The rows are grouped in 4 different ways at once. Each group adds its own fixed numbers to the row, and there is some noise. The rows also spread widely along 17 directions, which tell nothing about the answers.
In the rows, zero is written as 128.
Some rows, each with its group in each grouping after it:
[150 122 143 161 137 191 149 134  91 120 149 116 147 144 118 115 128 104
 138 117 155 128  91 114 140 110 103 106 137 124 179  51 119] => (1) j_748 K j_289
[126 101  99 123 161 141 149 153 127 102 120 127 157 109 136 142 124 146
  94  89 122 128 112 164 154 128 107 130 100 131  97 149 134] => (2) j_689 B j_777
[100  91 108 134 198 165 159 138 125 102 109 152 148 161 151 113  80  75
  88  85 184 127 119 126 137 164 126 149  94 133 126 188 146] => (2) j_748 F j_820
[133 132 133 139 134 148 164 151 132 137 184 101 138 116 118 132 155 136
 155 164 141 144 127 135 117 147  85 101 140 112 189  79 109] => (1) j_713 C j_768
[120 143 134 132 138 114  76 105 129 150 115 139 131  92 165  90 116 155
 163 141 135 106 123 101  58 150 142 103 127  92 218  95 152] => (0) j_819 E j_820
[124 122 130 110 157 148 114 108 138 127 104 151 146 108 134 102 134 119
 105 157 148  97 129 121 125 160 117 122 113 106 137 152 124] => (0) j_819 F j_777
[ 90 158  99 121 106 117 102 132  75  65 123 183 127 142 136 157 133 132
 151  92  66 103  97 139 103 110 183 128 189 169 115 165 173] => (0) j_689 K j_289
[151 121 110 150 128 149 112 124 139 129 114 124 150 112 140 126 102 147
 136  99 139 121 122 119 119  98 126 142 119 126 165  85 138] => (1) j_713 E j_768
[164 154 157 118 110  72 152 102 107 108 109 188 160 146  87 127 157 168
  58 187 157  64  97 100 129 154 144 148 158 143 136 141 146] => (0) j_689 B j_820
[138 128 116 127 172 146 170  90 184 181 132  78 154 130 125 137 120 139
  97  97 145 120 141 101 121 105  81 170  75 131 147 132 120] => (1) j_819 C j_820
[169  77 116 111 125 172 170 127 160 123 146 100 157 106 143 144  93 112
  96  76 144  99 102 140 159  67 119 132 102 166  96 100 111] => (0) j_713 F j_777
[125 134 148  80 137  49 167  96 144 164 155 122 129 129 133 124 150  89
  69 178 158  92 153 119 149 140 117 117 113 157 178 173 147] => (1) j_819 F j_289
[113 116  58 101 150 132  96 193 159 132 101 116 156 144 109 157 114 105
  85  95 146 137 177 147 122  93 119 192  93 160  87 171 142] => (0) j_819 F j_820
[126 117 129 119 147 151 162 116 122 121 131  83 143 112 151 140 134 147
 120  80 117 111  83 153 137 117 111 118  91 136 128 122  98] => (2) j_713 B j_289
[160 153 105 105  77 101 114 119 129 128 142 130 133  99 117 148 150 153
 118 140 114 108 164 160 130 101 138 127 121 161 124  93  98] => (1) j_748 E j_777
[152  72 118 123 127 112 156 211 134 134 174  88 120 128 141 132  95 127
 142  67 154 144  82 116 100 141 143 120  89 106 133 119 111] => (0) j_689 C j_820
[135 126 109 142 163 180 122 106 127 123 104 104 154 114 125 127 132 146
 118  80 107 120 105 132 169  97 112 136  96 123 127 109 115] => (2) j_819 B j_768
[124 136  96  63  88  28  93 175 126 133 125 132 133  93 163 139 132 153
  85 187 169 116 183 189  89 185 158 132 108 142 161 139 102] => (1) j_819 K j_777
[111 126  88 133 163 216  92 130 131 124  90 102 175 158 135 164 120 111
 152 107 141 138 150 110 126  92 164 167 111 137 163  99 130] => (2) j_748 B j_820
[137  91 156 109 169 110 163 131 139 158 124  71 154 117 158 132 119 108
  69 121 165 113 114 118 139 111  98 131  86 125 174 128 133] => (2) j_819 K j_777
[114 149 138 126 135  75 111 121 115 135 110 112 132 163 123 146 148 133
 140 136 119 116 108  76 115 128 172 157 123 118 192 162 159] => (1) j_713 B j_768
[138 145 116 189 168 159 101 134  83 127 104 100 156 140 112 125 119 139
 123  63 105 135  93 116 154  56  95 144 123 122 167  76 170] => (1) j_689 E j_777
[107 166  74 158 133 198 115 139 113 105 161 108 117 129  82 142 161 143
 194  64  36 156 114 141 128  90 104 128 142 135  93 123 105] => (1) j_819 F j_768
[115 148 119 126 124 108 118 120 101 105 132 163 126 133 131 121 127 126
 134 135 122 119 133 128 110 149 145 126 144 131 148 147 126] => (1) j_819 B j_289
[ 98 169 107 123 149 196 139  87 137 133 112  78 186 103 151 156 164 191
 138 117 111  91  80 150  90 103 112 127 137 159 190  70 147] => (2) j_713 F j_768
[146 101 121 108 133 106 155 150 170 160 130 122 149 142 137 127 100 114
  96 135 207 117 130 103  71 140 124 166 102 136 165 133 138] => (1) j_713 K j_289
[158 114  99 144 148 181  65 136 110 106 116 190 111 124  82  81 109 108
 136  97 119 126 127 120 149 120 169 134 133 108  71 137  97] => (0) j_689 B j_820
[173 135 115 150 120 111 144 126 171 137 127 130 142  69  89 123 152 232
 115 142 111 125 135 125  94 173  72 148 112  75 111 126  98] => (1) j_748 F j_768
[110 142 121 113 174 115 155  98 145 149 144 119 137 131 133 125 137 138
 110 153 157 128 143 122 109 173 141 139 113 131 174 159 128] => (2) j_748 B j_820
[128 130 140 101 100  98 178  96 113 105 160  92 154 102 167 193 147 148
 110 139  87 101 132 155 181 111 135 105 145 169 165 117 111] => (1) j_819 C j_768
[105 114 114  87  55 126 133 227  94  70 139 126 157 145 148 209 142 117
 168  98 102 103  97 149  61  82 155 114 147 172 125 117 149] => (1) j_689 B j_289
[108 146  65 142 122 151  93 147 103  77 126 150 137 109 114 160 126 145
 140  70  54 135 140 176 141  74 130 143 168 169  79 144 146] => (1) j_713 F j_289
[101 125  84 125 137 127 124 114 137 110 118 107 173 117 190 170 121 148
 158 105  97 136 141 136 174 113 124 114  91 131 183 110 177] => (0) j_819 B j_777
[122 103  83  98 183 142  99 154 175 165 103  73 152 115 120 156 123 141
  79  95 131 142 159 131 108 106 152 195  99 135 108 174 114] => (2) j_819 K j_820
[145  93 143  98 110 127 128 193 128 132 122  72 146 125 118 169 166 102
 120 107 114 113 114 123 126  66 108 124  79 125 123 112 119] => (2) j_748 K j_777
[129 141  74 124 107 158  80 129 147 111 122 122 127 108 111 162 138 162
 181  77  52 134 151 136 119  75 154 153 119 136  77 132 106] => (0) j_713 B j_820
[130  97 140 129 145 188 176 121 156 112 177 118 137 116 115 153 170 122
 179 133  88 133 113 102 140 139 113  96 138 102 123 137 114] => (2) j_713 C j_820
[ 55 154 100 103 145 120  85 189  91 144 174  65  99 130 155 134 158 104
 194  88  96 149 100 157  69 122 168  87 123 141 218 121 154] => (1) j_748 E j_768

New rows. What belongs after each?
[105 126 132  93 166  68 123 123 124 162 143 118 125 143 143 108 136  67
  81 140 159 109 139 122 158 120 131 117 109 153 191 162 175] => (0) j_819 E j_289
[156 135  99 138 147 109  84  75 210 165  82 174 156  66 121 102 121 196
 126 143 119 101 175  78  73 132 102 155 102  81 144 140 175] => (2) j_819 F j_820
[102 136  87 132 174 138  99 162 134 144 102  60 157 146 116 161 156 153
 140 110 110 156 123 101 113 127 140 173 101 101 163 147 141] => (2) j_819 F j_777
[104 105 138 122 172 223 129 168 124 131 123  85 177 127 140 148 133  93
 120 137 153 125 129 136 104  97  77 125 132 130 168  86 127] => (0) j_819 K j_820
[115 163 136 158 143 120 137 121  88 122 113  58 152 105 156 142 161 197
 142  93  89 125  80 154 126 120  75 113  95 107 182  80 125] => (2) j_713 E j_777
[100 144 117 111 105 147 139 171 119  92 133 184 145 148 123 132 157  86
 152 150 143 105 126 135  79 128  86 105 135 145 147 120 161] => (2) j_819 K j_768
[ 90 162 133  98 129  94 133  97  88 107 138 128 129 159 139 164 142  85
 112 128  96  97 135 139 151  85 174 132 152 195 155 171 150] => (1) j_713 B j_820
[131 128 117 106 140 115 123 159 143 168 111  67 130 138 129 119 120 137
 114  82 158 108  89 105  55 128 129 163  60 113 145 140 102] => (1) j_819 F j_777
[154 105  98 153 148 143 128 139 163 126 107 147 156 165  77 148 138 108
 125  70 106 125 108  63 172  58 103 171  95 119 103 150 200] => (1) j_713 C j_777
[127  82  39  62 168 108 126 135 244 165 104 149 155 117 147 113 129 122
  90 134 202 131 183 146 165 196 129 153   6 116 114 194 147] => (2) j_713 B j_768
[103 144 153 105 154  91 142  99 104 118 125 124 121 133 118 148 145 130
  92 106  76  80  92 107 108 112 167 148 159 155 112 220 148] => (0) j_689 F j_820
[105 138  89 110 172 195  74 102 135 133 111 122 154 113 101 149 182 141
 140 136  73 124 136 127 161 108 159 133 158 129 127 141 145] => (0) j_689 K j_289
[167  98 151 147 124 108 139 170 141 143 120 112 163 150 114 158 124 132
 134 121 147 118 104  48  94  85 124 152 119  99 182  99 175] => (2) j_689 C j_820
[166 123 109 148 160 140 126  72 170 149 121 143 133 112 103 105 137 164
 143 135 111 139 145  84 172 157 119 139  88  69 117 142 112] => (0) j_689 B j_777
[159 119 121 163 140 123 159 122 113 123 197 129 102 114 105  87 121 147
 155  96 117 146  76 106 139 161 142  94 137 103 151 110 119] => (1) j_748 F j_777
[115  93 150 138 167 134 133 157 120 106 153 130 142  91 127 133 142 133
 130 173 111 138 123 123 124 161 125 100 184  92 173 155 152] => (1) j_713 F j_768
[105 125  95 114 129 144 167 164 126 110 144 119 134 161 171 139  92 109
 149 113 189 148 134 149  84 189 129 144  92 132 140 141  87] => (0) j_689 E j_777
[126 120 115 139 162 111 118 112 124 116 143 146 113  82 137 108 120 140
 116 104  91 132 125 152 153 121 127 111 146 128 133 149 147] => (2) j_713 K j_768
[119 169 126 143 129  94 149  71 100 121 134 130 109 133 141 124 133 123
 134  82  86 117 129 131 152 107 105 121 104 146 136 144 129] => (2) j_748 K j_289
[ 77 148  93 123 177 112 127 137 109 134 140 118 106 173 127 108 116 116
 140  59 126 135  72 108  85 153 167 154 111 137 143 195 150] => (0) j_819 B j_289
[103 137 106 154 163 143 157 110 110  88 110 145 173 119 145 137 140 174
 115  96 109 109  73 132 139 146 102 113 127 125 161 128 199] => (2) j_748 F j_777
[118 128 136 120 163 122 178 113 108 134 115  80 162 182 162 141 123  99
  94 118 177 117 114 121 194 144 110 136  50 136 177 130 124] => (0) j_689 B j_820
[112 102 128 112 126 150 153 142 144 114 174 134 134 115 167 142 111  86
 180 133 130 133 139 117  98 119 137  89 139 135 180 114 140] => (2) j_819 B j_768
[111 126  79 105 129  95 117 154 144 118 122 124 159 127 142 176 127 121
  97 115 115 132 180 161 155  88 124 154 116 175 132 152 175] => (1) j_713 K j_820
[144 137 143 109  90 107 147 102 136 104 122 159 154 101 127 160 146 169
 108 142  94  76 123 118  93 116 126 131 154 147 118 139 135] => (1) j_819 K j_820
[105 150  76 104 108 168 102 157 115  99 111 105 164 126 131 167 178 176
 164 134 111 123 112 156 111 169 156 124 108 121 142 110 107] => (1) j_748 F j_777
[135  70 134 113 139  87 171 127 114  64 144 190 138  72 178 113  96 152
  77 133 138 104 101 175 174 202 136  83 132 120 108 175 136] => (0) j_713 B j_777
[100 216 106 126 148 138 101  46 116 145  96 132 153 113 129  99 175 173
 122 123 108  66  85 147 111 103 106 115 122 162 197  84 174] => (2) j_713 F j_768
[124 118 109 116 155 123 120 122 138 114 109 157 144  87 141 116 119 173
  92 126 132 108 130 152 116 186 123 135 116 108 109 166 110] => (0) j_819 C j_820
[139 127 140 164 136  97 169 180 112 123 177 134 114 179  95 113 124  82
 144 145 172 161 123  86 128 143  93 134 136 112 177 126 146] => (0) j_713 E j_768
[154  98 150 121 156 133 145 118 146 146 140  89 117 100 125 135 105 140
 100 117 137 122 119 118 100 126 159 165 141 122 121 154  59] => (2) j_713 C j_768
[136 102 106 135 113 158 133 176 103  71  79 125 169 152 151 169  92 121
 109  61 144 112  96 146 140  81 132 164  93 154 106 113 121] => (2) j_713 B j_768
[118 182 117 162 160 137  92 108 115 153  87 118 125 148 119  87 129 141
 144 104 144 128 118 103  80 138  98 160  86  95 176 113 113] => (2) j_819 E j_768
[127 117 135 128 128 126 131 191  85  89 142 153 124 129  93 127 146 111
 108  86 107 101  67 147 116  96 121 112 150 146  98 140 147] => (2) j_713 C j_820
[129 101  89  85 101 126  92 197 165  98  83 136 181 106 115 207 157 155
 108 164 107 123 204 148 118 113 115 170 111 122  77 164 121] => (0) j_819 B j_820
[111 192  80 104 134 100 121  41 145 141 122 167 133 114 136 125 139 154
 104 140 114  97 175 161 135 134 127 144 131 177 131 155 140] => (0) j_689 E j_289
[170 115 142 147 144 135 147 106 155 150 161 125  99 131  93  93 137  88
 161 154 136 153 161  80 153 145 103 122  97  77 127 140  75] => (2) j_713 F j_777
[ 93 148 134  80 140  97 102 100 112 115  89 189 143 145 155 116 140 101
 106 214 177  77 156 119 106 214 178 123 133 124 174 189 137] => (0) j_689 F j_820
[193 125 111 149 109  77 146  59 186 162 137 129 139 118 150 130  89 170
 153 137 147 135 174  63 160 138 144 148  78  97 175  99 124] => (0) j_689 B j_820
[ 95 108 116 125 149 166 169 161 116  95 106  63 212  94 198 215 113 187
  94  96 112 119 108 188 112  91  74 139 134 159 159  93 163] => (0) j_689 K j_777
[105 118  86  95  97 112 166 211 145  81 126 150 155 185 116 195 136 115
 137 127 154 139 155 122  69 160 137 178 103 146  92 191 131] => (2) j_748 B j_820
[ 95 176  73 142 142 155 132 162 105 110 133 132 149 165 105 142 130 138
 127 112 143 150 138 160  88 135  96 168 137 158 133 124 121] => (1) j_819 B j_289
[129 152 113 146 118 115 133  99  81 109 131 130 124 158 174 111  67 123
 141  77 163 115  88 124 127 130 181 134 110 157 193  91 115] => (0) j_748 B j_768
[ 92 154 121 116 111 111 170 137 127 107 129 143 149 138 163 156 116 140
 135 100 140  90  93 140  36 116 108 140 135 173 167 129 167] => (2) j_713 C j_768
[ 92 171  68 101  95  79 113 122 135  84  84 187 144 147 126 164 162 174
 134  91  87  88 110 134  80 143 153 165 120 160  91 202 180] => (2) j_713 E j_289
[129 102 117 129 139 137 154  87 160 117 128 136 155 133 149 150 129 133
 156 131 117 125 124  66 149 166 157 131 119  99 159 164 147] => (1) j_819 F j_289
[144 135 144 137 124  88 110 131 112 144 123  80 111 144 112 130 142 127
 147 106 100 124 104  71 133 116 156 142 101  96 163 147 107] => (1) j_819 F j_768
[135 126 106 127 146 155 107  92 133 106 121 158 131  93 120 117 130 148
 127 124  99 114 135 133 143 145 148 125 137 118 102 152 113] => (0) j_748 F j_777
[136 146  65 138  82 110 127 145 124  92 126 164 134 141 127 149 144 160
 178  73  88 131 118 133 149 141 117 121  82 117 100 128 137] => (1) j_689 C j_289
[114 136  57  84 111  60  99 125 140 113 139 135 159  96 145 180 163 152
 105 151  81 125 181 169 204 115 171 114 143 176 153 146 184] => (2) j_819 F j_289
[103 164 134 105 148  73 121  97 127 161 171 132  92 156 105 106 198  86
 174 181 117 130 133  86 142 173 156  95 123 106 200 168 144] => (2) j_713 C j_289
[114 164 131 123 156 114 141 126 123 155 141 111 116 159  91 113 151 105
 114 144 149 124 134 108  94 142 106 155 112 130 147 161 115] => (0) j_748 F j_777
[159 128 147 105  84 135 177 175 162 140 158  84 166 124  87 180 177 161
 131 177 142 106 116 106  49 106  89 147 142 133 143  93 107] => (1) j_713 F j_777
[ 87 150 134  80 142  68 164 119 124 152 177  87 121 118 154 140 159 117
 113 102 101  95 107 155 124 104 113  88  93 175 177 149 175] => (0) j_748 B j_820
[142  75 113 103 160 113 196 154 223 156 141 101 180 103 149 165 114 158
  95 177 197 149 177 119  88 174  84 166  88 105 154 151 135] => (2) j_713 B j_777
[133 135  97 129 105 135 128 155 131  93 121 131 156 132 115 168 157 143
 147 152 116 134 151 135 143 132 120 141 132 128 130 123 117] => (2) j_713 F j_768
[136 127  74 144 144 100 107 126 167 148 152 173 115 109 110  77 120 146
 160  74 115 125  98  90 107 124 116 109  94 106 150 128 218] => (0) j_748 F j_777
[137 152  91 147 120 142 105  86 140 128 124 137 130 141 142 118 126 149
 200 121 121 141 140  94 142 161 159 128  86  95 169 105 110] => (1) j_713 B j_820
[125 173 116 140 156 149 149  76 145 135 119 149 128 169  90 114 148 120
 139 126 132 116 125  90 108 126 109 167 108 131 122 153 119] => (2) j_713 B j_777
[135  84 118 113 175 207 128 160 186 160 115  27 159 113 108 190 139 122
 122 130 117 159 178 105 111  90 118 193 113 106 105 155  55] => (2) j_819 F j_768
[138 114 135 134 133 110 144 147 106  98 130 153 148 111 123 122 137 140
 102 128 121 104  98 126 136 140 106 107 134 115 138 139 156] => (1) j_819 F j_777
[108 155 142 106 152 151 107 130 117 155 133  76 138 127 107 139 188 114
 125 143 101 109 132 127 122  93 103 118 122 133 161 117 117] => (0) j_819 E j_820
[ 99 135 130 111 128 134 135 119 101  97 137 176 139 108 165 107 127 136
 134 118 138  75  58 152  84 151 137  81 146 146 167 114 168] => (0) j_713 C j_777
[101 191  68 143 130  80 132 123 123 133 113  85 151 174 116 178 163 135
 135  71  74 140 160 129 176  63  85 165  67 168 147 137 188] => (2) j_748 F j_820
[123 158 104 138 125 123 137 107 123 122 139 100 146  95 138 151 155 197
 144  93  70 124 101 142 112 112 111 121 138 136 151 100 136] => (2) j_819 K j_289
[129 105  90 113 137 150 112 137 160 116 109 167 148 143 122 124 146 114
 147 128 148 118 123 105 147 164 141 129  82  98 126 151 150] => (1) j_713 C j_777
[125 155 109 142 131 149 115 123 116 120 118 156 129 154  86 128 154 128
 155  95  96 112 100  98 118 106 111 142 127 120 110 139 144] => (0) j_689 C j_289
[110  85 134 102 140 138  99 191 134 134 181 142 105 101 130 111 128  61
 169 118 125 127 118 120  58  89 153  80 167 132 164 130 171] => (2) j_713 E j_289
[147 119 131 118 130 130 110 175 117 153 159  88 123 131 110 125 132  93
 122 151 163 140 147 125 118 112 145 132 136 133 176  96  88] => (1) j_819 E j_768
[155 130  96 144  89 123  88 146 117  90 142 169 114  89 117 127 117 164
 177 100  82 138 148 141 109 120 157 113 135 113 103 104 102] => (2) j_748 B j_820
[125 126 139 136 148  80 140 153 108 134 159 101 119 131 129 135 136  99
 122 122 119 145 143 126 141 103 110 116 121 129 174 132 152] => (2) j_748 E j_777
[179  98 136 139 147 151 124 151 123 123 128 132 133 100  67 112 142 151
  76 110 118 118  97 119 132 108 120 149 152 112  75 131  88] => (2) j_819 K j_289
[112 115 142 141 160  82 148 168 107 114 142 138 124 128 112 115 149 127
 106 114 120 128  96 125 120 151  87 116 131 105 141 179 169] => (1) j_713 E j_289
[173  92 134 120 123 147 142 168 142 121 124 136 163 106 102 115 137 168
  94 141 170 104  86 119  98 160 114 132 109  95 119 105 100] => (1) j_819 B j_777
[138 119 138 133 149 101 125  88 129 139 129  95 137  73 162 145 109 158
 114  84  70 114 141 138 158  74 118 114 109 128 144 133 140] => (1) j_689 B j_820
[133  91 143 125 161 111  86 141 100 114  93 134 125 131 139 133 105 114
 116 105 121 116 103  90 120 130 206 150 136  97 134 183 127] => (2) j_689 C j_777
[155 119 113 165 118 154 163 116 100  79 162 146 140 134 123 139 119 132
 149 117 108 148 123 123 208 136 129 110 142 126 135 100 102] => (1) j_819 B j_768
[157 116 146 143 115  63 142 119 110 108 155 138  92 137 126 126 104 111
 151 120 103 147 142  84 140 138 165 134 125 100 124 171  88] => (2) j_819 B j_777
[159 104 161 121 169 199 137  77 118 144 136  93 127 105 104 126 132 107
  91  94 102  95  93 115 149  62 157 135 157 149  97 128  75] => (2) j_689 K j_289
[131 112 158 157 161 100 144 112 102 134 143  70 133 110 166 141  99 125
 124 112 107 140 125 115 157  98 119 122 131 114 193 125 135] => (1) j_713 F j_777
[142 133 125 111  55  81 112 203  91  58 104 203 173 154  82 191 166 104
  91 183 121  94 165 144 144  69 112 144 177 173 106 130 176] => (1) j_713 B j_289
[156 112 189 105  85  70 132 127 107 105 101 117 173 108 141 190 152 145
  90 187 105  71 135  90 130  98 152 130 163 131 174 132 143] => (1) j_819 F j_820
[170  97 124 114 110 116 130 134 152 152 134 112 138 123 141 132 105 110
 126  98 149 112 125  98 129  89 140 131  90 130 150 103 132] => (1) j_689 K j_289
[ 98 131 114  96 171 116  98 116 121 137 147 114 113  90 139 111 149 112
 109 151 109 121 145 169 165 146 150 102 137 137 151 167 118] => (0) j_713 F j_768
[163 108  48  90 115  80 117 187 168 127 162 175 144  70  71 125 147 184
  53  80 104 100 107 190 144  79 130 126 136 186  64 136 196] => (1) j_689 B j_768
[107 153  92 131 128 131 140 147 134 111 126 140 129 116 123 127 132 165
 137  91 112 124 129 155  69 161  86 138  95 122 100 158 118] => (1) j_748 F j_820
[132 113 136 158 167 203  91  98 128 121 111 113 152  63 145 129 125 175
 156 114  83 118 104 127 122 111 128 111 158  87 165  87 119] => (1) j_713 C j_768
[143  72 133 171 173 180 150 181  94  95 175  89 143  82 126 122 115 153
 125  71  90 152  69 145 165 125 104  83 151  96 130 102 123] => (1) j_819 F j_820
[117 110  76 100 117  76 116 104 170 113 135 181 164 113 197 157 112 108
 143 184 150 132 218 136 200 159 152 102 112 139 201 130 197] => (0) j_713 C j_820
[ 81 139 130 110 180 146 103 133 118 151 101  64 122 138 146 143 122 104
 118  52 102 111 103 132  65  70 137 166 101 151 132 175 123] => (2) j_713 K j_820
[130 102 148 145 121 186 136 137  91  69 143 132 129 100 135 147 141 128
 169  87  61 116  73 132 139  95 140  90 165 123 113 117 113] => (2) j_713 K j_768
[129 160  59 176 159 114 114  86 141 145 143 128 136 123 138  93 106 185
 166  66 107 151 104  98 148 154 139 127  97 107 192 102 180] => (1) j_819 F j_820
[128 124 176 121 179 131 146  83 123 162 150  77 133 128 116 133 172 116
 123 131  95 103  88  69 149 104 147 112 136 113 189 137 138] => (2) j_819 C j_820
